Every row belongs to one group in each of 4 separate groupings. Each group adds its own fixed numbers to the row, and there is some noise. The rows also spread widely along 13 directions, which tell nothing about the answers.
Known rows, each followed by its group in each grouping:
[ -8,  10,  15,   1, -16,   4,  -8, -27, -11,   8,  -5,   0, -22,  -5,   0,
   3,  30,  -2, -15, -11,  13,   2,   4,   0, -11,   1]
vore Surod j793 (2)
[  3,   1,  17,   6, -38,   9, -30,  -6, -14,  -2,  11,   4,  -3,  -9,  15,
 -28,  27, -16,  -5, -18,  18,  10,  -4,  -3,  -8,   4]
gib rez j687 (1)
[ -6,   1,   9,  13,   9,  19,  -4,  11,  -1,  -5, -23, -23, -17, -16, -10,
   7, -10,   7,  14,   5,  -4,  -1,   3,  18,   0,   0]
Gubol Surod j793 (0)
[-14,   7, -15, -18,   6,  -4,   0,   0,  18,   5,  17,  -1,   9,   8,  20,
  -2,  11,  19, -22,  -4,   0,  -2, -16, -14, -14,  -2]
gef sof j228 (1)
[  5,  12,  -2, -14, -11, -11, -20, -21,  -5,  10,  -5,  18, -17,  -4, -17,
 -14,   0, -12, -17,   7,   6,  -4,  -7,  -5, -13,  14]
vore rez j847 (3)
[ 14,   3,  36, -14,   7,  -7,  16,   8,  -4,   4,  -3,  16, -20, -10,  -5,
   6,  21,   4, -22,   2,  26,  15,  10,   7,  10,   1]
gef sof j847 (2)
[ -4,   9, -15,  12,  15,   8,  -5,   3, -13,  13,   5,   9,   9,   2,  -3,
  -1, -17,  13,   6,   8,  -8,  -8, -16,   9,   9,  -5]
tek Surod j812 (0)
[  7,  -5,   1,   4,   7,  11,  16, -10, -25,  25,   8,  25,  12,   2, -18,
  17, -11,  26,  14,  10,  12,   8,  -8,  15,  21, -10]
gib Surod j812 (3)
[-16,  20,  -5,   5,   1,   4, -14,  16,   7,   8,  16,  25,  11,   8,  -8,
 -24, -11,  -1,  -6,  -6,   6,  -3, -21,  -4,  -3,   5]
bego rez j228 (2)
[  0,  -4, -14, -17,  -7, -18,  -8,  -5,   9,   4,  11,  -4,  11,   1,  22,
   0,  12,   4, -20,  -2,   0,  -1,  -6, -16,  -2,   1]
tek rez j687 (0)
[  7,  15,  -5,  12,  -9,  27,  -7,   8,  12,   7,  -2,   6,   2, -17, -14,
  -6, -13,  -9,  11,  -6, -28,   9,  -8,  -5,  -4,   5]
bego rez j687 (1)
[-17,   7,  -7,  10,  -7,  -7,   3,   9,  22,  11,  18,  20, -11,   5,  -7,
   9, -13,  -7, -18, -13,  29,  10,   6,   9,  -6,  -7]
Gubol rez j793 (2)
[  0, -18,   3,  -1,   1,   1,   4,  13,  -7,  -7,  -4,   0,   4,  11, -21,
  -2, -33,  10,  22,  14,  15,   6,  -2,  14,   0,   7]
Gubol rez j793 (0)
[ -7,  -2,  -2, -18,  -5, -14,   9, -12,  26,  -6,   6,  14,   1,  18, -16,
  -3,   7,  -3,   1,  -7,  12,   2,   7, -16,  -3,   6]
gib Surod j228 (2)
[  8,  12,  -2,   8,   1,   9,  -5,  24,  27,   0,   3,   0,  12, -10,   2,
  -4,  -3, -13,   0,  -8, -25,   1,   1, -11,  14,   4]
bego rez j793 (1)
[ -5,  -8,   4, -13,   9,  -6,   1, -14,  -6,   2,  -6,   3, -10, -20,  15,
  10,  35,  15, -19,  -7,   9,  -5,  -9,  -1,   5,  -4]
gib Surod j812 (0)
[ 12,  16,   9,   6,  -3,  21,   4,  -7,   0,  12,  -8,  14,  -9,  -5, -29,
   1,  -6,  -1,  13,   1, -11,   8,   0,   1,   1,   6]
vore Surod j687 (1)
[-10,   0,   1,  -9, -11,   1,  -6,  10,  31,   1,  -5,  -6, -16, -25,  -4,
   0,   5,  -3, -19, -10,   9,  10,   4,  -6, -17,   8]
Gubol Surod j793 (1)
[  4,   3,  18,  -6, -14,   3,  17,  -5,  -5,  10,   3,  11, -12,   4, -12,
  12,   8,   1,  -5,  -2,  18,  21,  14,   0,  -7,   1]
bego sof j793 (2)
[ 6, 16, 10, -1, 19, -7, 10, 23, 15, -6,  2, -1,  3, 22, -8, -8, -9, -3,
  2, 13,  0, -4, 10, -3, 13,  8]
vore sof j812 (3)
[-12,   7, -10,  16,  -1,  13,  -8,  17,   3,  -8,   8, -29,  10,   2,  24,
  -6,  -5,   0,   6,  -1, -14,   2,   1,   2,  -4,  -6]
Gubol Surod j687 (3)
[ -6,  -4,  10,  -6,  20,   0,  18,   9,  10,  -6, -14,   2, -28, -19, -11,
  16,   0,  10, -12,   1,   7,   9,  -1,  14,  -9,  -1]
Gubol rez j687 (0)
[-21,   6, -20,  -4,  -3, -10,  -8, -23,   7,  -6,   4, -21,  -4,  14,  27,
  13,  21,   4, -10, -10,   0, -14,   1,  -8, -12,  -7]
bego rez j228 (0)
[  4, -12, -11,  12,   7,  16,  -8,  10, -11, -14,   3, -14,  14, -14,  26,
 -12,   2,   3,   6,   4, -35,  -2, -17,  -2,   1,  -3]
tek Surod j812 (1)
[  6,  -1,   6,  -9,  13,  10,  23,   0,   6, -11,  -5, -13,   5,  24, -16,
   9, -13,  14,  28,  11, -14,   6,   9,  -3,   5,   6]
Gubol sof j687 (3)
[ 10, -21,  10,   6,   1,  17,   0,  13, -16,   0,  -9,  -8,  10, -24,   7,
  11,  -6,  11,   8,   9, -17,   8, -17,   8,  12,  -2]
vore rez j847 (2)
[  0, -10, -19,   5,  -5, -13, -13,   7,  14,  -6,   5,  -5,   3,  -2,  14,
   0,  -7, -15,  -9,   0,  -2, -10,   2,  -3,   4,   1]
vore rez j812 (3)
[-19,   8, -17,  -1,  10,  -4, -10,  -8,  10, -13,   8,  -9,   1,  15,  18,
  -9,   9,   2,  -6,  -7,  -9, -15,  -9,  -7,  -7,   0]
Gubol rez j687 (3)
[  1, -16,   7,   7, -21,   4,  -3,  -1, -24, -16,  13,   6,   3,   9,  20,
 -16,  15, -11,   4,  -9,  11,  12,   2,  -2,  -5,   0]
bego sof j687 (2)
[  5,  17,  15, -14,  14, -24,  -4,  -3,  19,  10,   5,  25,  -6,  27, -27,
  -4,  -1,   2,  -7,   0,  42, -15,  11,   2,  31,  11]
Gubol rez j228 (1)
[ -1,  -3,  -4,  16, -13,  14, -27,   9,  -6,  -9,  -8, -13,  -5, -11,  -5,
 -18, -17, -16,  15,   4,  -4,  -3,  -2,  11,   0,   4]
Gubol Surod j228 (3)
[ -5,  12,  -1,   8,  10,   2,  11,  -5,  -1,  17,   6,  15,  -2,   9, -14,
  21,  -7,   8,   3,   1,  13,  -3,   6,  10,  17,  -8]
bego rez j793 (3)
[ 16,  -2,  -3,  -2,   5,   0,  20,  17,   8,   7,   3,  15,  13,   4, -20,
  14, -28,   2,  14,  12,  -5,  14,   5,   2,  13,   2]
bego rez j847 (0)
[ 7, -8,  3, -6, -1,  4, 22,  2, 11, -7,  4, -3, -1,  5, -2, 19,  0,  1,
  9,  2, -7, 19, 15, -3, -1, -3]
Gubol sof j847 (3)
[ -1,  -4,  16,  -4,  -5,  12,  -9, -12,  -4,   8,  -8,  14,  -9, -18, -15,
   4,  11,  10,   1,  -9,   8,   3, -14,   2,   7,   3]
Gubol rez j228 (2)
[-11, -11,   5,  -6,  21,  10,  14,   8,   7,  -3, -14,  17, -14, -37,  -7,
  12,   9,  15, -13,  -1, -12,   6, -20,   1,  -5,   0]
vore Surod j847 (2)
[  6,   1,  15,  -2,  -8,  25,   5,  -5,  -7,  -5, -13,  -5,  -1, -12,  -7,
   6,  19,   7,  20,  -8, -22,  12,  -2, -10,  -1,   3]
bego sof j793 (0)

New rows. What belongs after each?
[ -6,   3,  13,  -2, -14,   8, -21,  -3, -22,   9, -11,   9, -14, -17, -17,
 -15,  -1,   5,  -1,   1,  19,   1, -13,   9, -11,  10]
bego rez j793 (0)
[ -4,  23,   0,  14,  -4,  17, -12,  24,  15,  -3,   8,  -8,   5, -10,  13,
 -14,  -1, -12,  -5,  -7, -21,   7,  -6,  -5,  -9,   2]
bego rez j847 (1)
[ 11,   3, -22,  -7, -11,  -6, -19, -20,  -6,  18,  15,   9,  13,  10,  10,
   2,  -4,   2,  -8,   1,  -1,  -6, -10,  -4,   7,   2]
Gubol rez j847 (1)
[  5,  -5,  -2,   9,   6,   6,  -9,  -7,  -4, -25,  -5,   9,   0,   8,  -7,
 -13,   1, -17,  23,   1, -20, -14,  -4,  -3,  10,   6]
vore rez j847 (3)
[ 10,  -1,   9,   4,   3,  14,   3,  14,  -6,  16,  -9,   6,   4, -16, -22,
   8, -25,   9,   9,  12,  -5,   8, -12,  10,  14,   3]
bego rez j228 (2)
[ 10,  11,  14,   8, -16,  23, -10,  -8, -30,  -1,   4,   2,  13,   6,   3,
 -12,  11,   3,  25,  -2, -13,  12,  -9,  -3,  -2,   3]
bego rez j847 (0)
[ 10,   7,   3,   1,  -8,  14, -23,   0,  -5,  -3,   7, -11,  16,  -1,  19,
 -17,  10,  -1,   5,  -4, -21,   0, -13,  -9,   5,   7]
Gubol rez j847 (1)
[  3,   4,   3, -12,  12,   4,   4,  -9,   3,  11, -11,  23, -26, -34,  -4,
  18,  24,   9, -23,  -7,   0,   2, -11,   1,   0,  -6]
gef sof j847 (0)
[ 13, -12,  12,   9, -15,   7, -10, -13, -19,  10,  -2,   1,   2,  -4,  -4,
  11,   0,   1,  10,   2,   7,   3,   0,  10,  21,  -6]
tek rez j228 (2)
[ 17,  -1, -15,  -4,   7,  -8,  -9,  -7,   7,   2,   1,   1,  10,  24, -11,
   0, -24,  -4,  11,  13,  -5, -15,   2,   2,  20,   6]
Gubol rez j228 (1)
[  4,   5,  11,  -3,   5, -17,  -5,  19,  25,   4,   9,  20,   2,  -1,  -9,
  -5,  -1, -11, -17,  -4,  18,  -2,   3,  -3,  24,   3]
tek rez j228 (2)
[  0, -14,  -2,   0,  -5,  -1,  11,   9,  28, -11,   2, -13,   5,  -1,   7,
  19,   1,  -5,   2, -10,  -8,  10,  13,  -7,   5,  -2]
Gubol rez j793 (2)
[ -2,   6,   4,  -8,  -6,  -3,  17,  25,  25,  18,  19,   3,  16,  -4,   6,
  13,  -2,  12, -18,  -7,  13,  25,   6,  -7,   5,  -3]
Gubol Surod j687 (2)
[ 16,   3, -19,   8,  -1,  -1,  -8,  -9, -10,   3,   7,  -2,  13,  29,  -4,
   2, -24,  -6,  21,  14, -11,  -7,   5,   3,  17,  -2]
tek sof j847 (0)
[-12,  15, -13,   5,  25,   2,  15,  14,  18,  -7,  17,  -1,   9,  23,  21,
   4,   1,   7,  -7,  -5, -16,  -3,  -5,  -4,   5,  -9]
Gubol sof j687 (2)
[ -8,   5,   9,   1,  17,   3,  22,  -9, -15,  -5,   4,  12, -15,  13,  -8,
   6,   7,  17,   2,   1,  13,   9,   2,  11,  -9,  -4]
Gubol Surod j812 (0)
[  1,  20,   0,  16,  -7,  33, -19,   4,  -9,  17,  13,   2,  17,   6,   4,
  -6,  -2,  12,  16,  -8, -11,   0, -14,   0,  12,  -4]
Gubol sof j793 (1)
[  8,  10,   3,   7,  -1,   7,  -7, -14, -20,  19,  -8,   4, -17,  -3,  -4,
  14,   3,   3,  -4,   3,  11,  -4,  -1,  15,  11,  -6]
vore sof j687 (0)
[  0,  -1,  -8,  -9,  -6,  -4,  -7,  -2,   5,   1,   2, -14,  -7, -17,  18,
  -4,  11,  -4, -25,   3, -13,   7,   0,  -8, -20,   2]
tek Surod j793 (1)
[ -5,   3,   0,  14,   5,   9,  -5,   4,  -6, -15,   7,  14,   4,  16,  -4,
 -11,  -4,  -1,  21,  -4,   4,  -5,  -6,   7,   7,  -3]
gef rez j847 (0)
[ -2,  11,  20,  -7,   1,   3, -11,   2, -19,   9,   4,  20, -12, -15,  12,
 -14,  24,   4, -30,  -2,  11,   5, -19,   1,  -7,   3]
vore sof j847 (2)
[-10,  16,  13,  11,  19,  15,   9,   9,  -5,  11,  -9,  -9, -11,   8, -21,
  13, -20,  20,  12,  11,   8,  -3,   2,  20,   5,  -1]
bego rez j793 (1)
[  7,  -4,   3,  24,   9,  15,  20,  10,  -3, -16,   5,  15,  -6,  -3,   3,
   4,  -1, -15,   6,  -5, -20,  13,  -1,   9,   3, -10]
vore rez j687 (2)
[-25,   5,  12,  -6,  10,  -1,  15,  18,  27,  -9,   1,   4, -25, -10, -10,
   2,  -1,   6, -21,  -6,  14,  18,  -3,   4, -29,   1]
Gubol rez j228 (2)
[ -9,  21, -12,  15,   9,  13,  11,   2,  20,   4,   1, -10,  -1,  12, -10,
   6, -16,   0,   9,  -1, -22,   0,   3,   0,  -7,  -5]
gib Surod j812 (2)
[  2,  -2,  11,   8,  13,  13,  17,  24,  23,   5,  -1,  12,   0, -17, -14,
  21,  -8,   7,   1,  -9,   1,  11,   0,   8,  24,  -6]
Gubol rez j687 (2)
[ 26,  -8,  11, -16, -24, -15,   3,  -2,   7,   0,  -6, -10,   4,  16, -18,
   2, -11, -13,   9,  13,   9,  13,  21,  -9,   0,  15]
vore rez j793 (0)
[ 11,   8, -14,  14,   4,  -7,  -6,   0,   8,  12,   4,  -6,  -1,  11,   4,
  21, -20, -10,  -5,   6,   0,  -7,  12,  14,  24,  -7]
Gubol rez j847 (2)
[ -7,   4,   7,   2,  22,   3,  21,  11,  10, -15,   2,  -2,   4,  16,  -7,
   9,  -6,   8,  13,   8,  -8,   1,   4,   2,   5,  -2]
vore rez j847 (3)
[  3,  22,   1,  21,  22,  12,  22,   9,  -6,  -2,   2,  -5, -19,   6,  11,
  13,  -3, -11, -10,   8, -20,  10,   8,  18,  -5, -14]
bego sof j228 (2)
[ 20, -20,   4,   7, -16,  22, -18,  -7, -21,   3, -20, -10,  -2, -28,  -5,
   3,  -4,   1,  17,   4, -16,  -2,  -9,   5,  10,   7]
bego rez j812 (1)
[  3,  -2, -28,  14,   7,   0,  -4,   0,  -5,  -2,  11,  13,   2,   5,  16,
   2, -14, -14,  -9,   6, -18,  -6, -10,   6,   0,  -8]
vore sof j847 (2)
[  2,  -2,  10, -17,   2,  -5,  10,  -5,  -4,  17,   5,  19,  -2,   2, -17,
  10,  -2,  17,  -9,   6,  27,   8,  -2,   3,   3,   4]
bego rez j228 (1)
[  4,   5,  14,  -2,   1,  -7,   3,  12,  12,  12,  -5,  -6, -14, -21,   7,
  21,  12,   0, -26,   0,  16,   9,   7,   9,   7,  -7]
vore rez j228 (0)
[ 16, -18,  -6, -11, -12, -21, -14, -13,  -5,   4,  13,  12,   8,   4,  21,
   4,  15,  -3, -15,  -3,  23,  -8,   3,  -3,  20,   0]
gef rez j847 (1)
[-10,  14,  -4,   2,  -5,   3, -14, -18,   7,  -8,  -5,   1, -16,  23, -26,
 -17, -17, -11,  11,   2,  -3,  -6,  -3,   1, -19,  10]
Gubol rez j228 (2)
[  4,   6,  16,  -5,  15,   5,  10,  11,   8,  11, -15,   0,  -3, -10, -25,
  14,  -8,  16,   8,   8,   0,   0,   2,   3,  18,   7]
bego rez j812 (3)
[ -1,  -8,  -5,   0,  -4,  19,  14, -20,   2,  17, -12,  -1, -17, -22,  -9,
  41,   1,  13,  -2,   0, -13,  11,  -6,   4,  -5, -12]
vore sof j228 (2)
[  8,   7, -24,   2,   7,  -8, -17,   4, -13,   9,  11,  30,   7,   3,   8,
 -14, -11, -10, -11,   4,   0, -12, -15,   3,  10,   1]
bego sof j847 (0)
[  7, -17,   9,  -5, -20,  13,  11, -21,  -2,  13,  -6, -10,  -4,  -1, -16,
  34,  -1,  15,  16,   2,  10,  15,   9,   2,   0,  -4]
vore rez j228 (1)
[ -4,  -7,  11,   8,  -2,  14,   6,  10, -13,  -9,   1,   2, -10, -20,  11,
  -3,   4,  -1, -10,   2, -10,  19, -14,   8, -22,  -3]
vore rez j847 (2)
[ -6,   6,   3, -12,  15, -12,  17,   4,  -3,   4,   3,   7, -18, -11,   4,
  10,   4,   6, -29,  11,   7,  10,   0,   7, -16,   0]
bego rez j847 (3)
[  8,   3,  -2,  -1,  -9,  -1, -11,  12,  10,   9,   3,  15,  -4,  -8,  -7,
  -7,  -6, -11,  -9,  -2,  14,   2,   2,   0,   7,   6]
bego sof j228 (1)
[  7,  -2,   9,  -6,   4,  -8,  18,  -1,  -2, -14,   0,   9, -33, -10,  11,
   8,  21, -11, -25,   0,   9,  18,  12,   8, -21,  -6]
gef sof j847 (0)
[-14,  27, -13, -11,   7, -11,  -1,   6,  15,   6,  18,  -4,  10,  31,  15,
  -4,   1,   8, -15,   2,   1,  -2,  -3, -13, -13,   2]
vore sof j847 (0)
[ 14,  -5,   5,  -4, -15,  -9,  -7,   7,   0,  -4,   8,  19,   9,  -2,   1,
 -20,   6, -21, -11,  -3,   1,   8,   1, -11,   3,  11]
vore Surod j793 (2)
[ 12,   0,  13, -10,  -7,  -4,  -8,  10, -16,   5,   2,  12, -10,  -6,  -1,
 -12,  -3,  -2, -14,   9,  21,  16,  -2,   8,  -6,   8]
Gubol sof j847 (0)
[ -1,  -2,   5,  -4,  14,  -5,  25,  16,  31,   3,   0,   6, -11,  -2, -15,
  27,  -6,   5,  -5,   2,  18,   6,  19,   7,  15,  -9]
gef sof j228 (3)
[  3, -16,   8,  -1, -10,  -7, -10,   6, -26,  -7,  21,   6,  19,  12,  30,
 -14,  19,   3,  -2,  -5,  21,   3,  -4,  -1,  11,  -3]
tek sof j793 (0)
[ -5, -13,  -5, -10, -13,  -2, -11,  -2,  20, -13, -11, -10,   0,  -6,  -9,
 -12,  -2,  -7,   8,  -5,  -6,  -5,  -2, -13,  -4,  12]
gib Surod j687 (2)
[ 13, -30, -11,   1, -29,   3, -11,  -6, -13,   2,   2,  -2,  11,   1,   2,
   6, -12,  -1,  17,   2,   9,   5,   0,  -1,   3,   1]
vore sof j812 (0)
[-11,  16,  -4,   9, -10,   4, -12,  -8,   9,   4,   3,  -7, -17, -10,  23,
  10,  23, -12, -23, -17,  -3,  -1,   5,  -4,  -9,  -7]
bego sof j847 (2)
[ 13,  -4,  -1,   1,   4,  11,  19,   8,  28,   3,  -4, -11,   3,   3, -10,
  26,  -8,   9,  15,   0, -10,   5,  15,  -4,  18,  -3]
gef sof j812 (1)
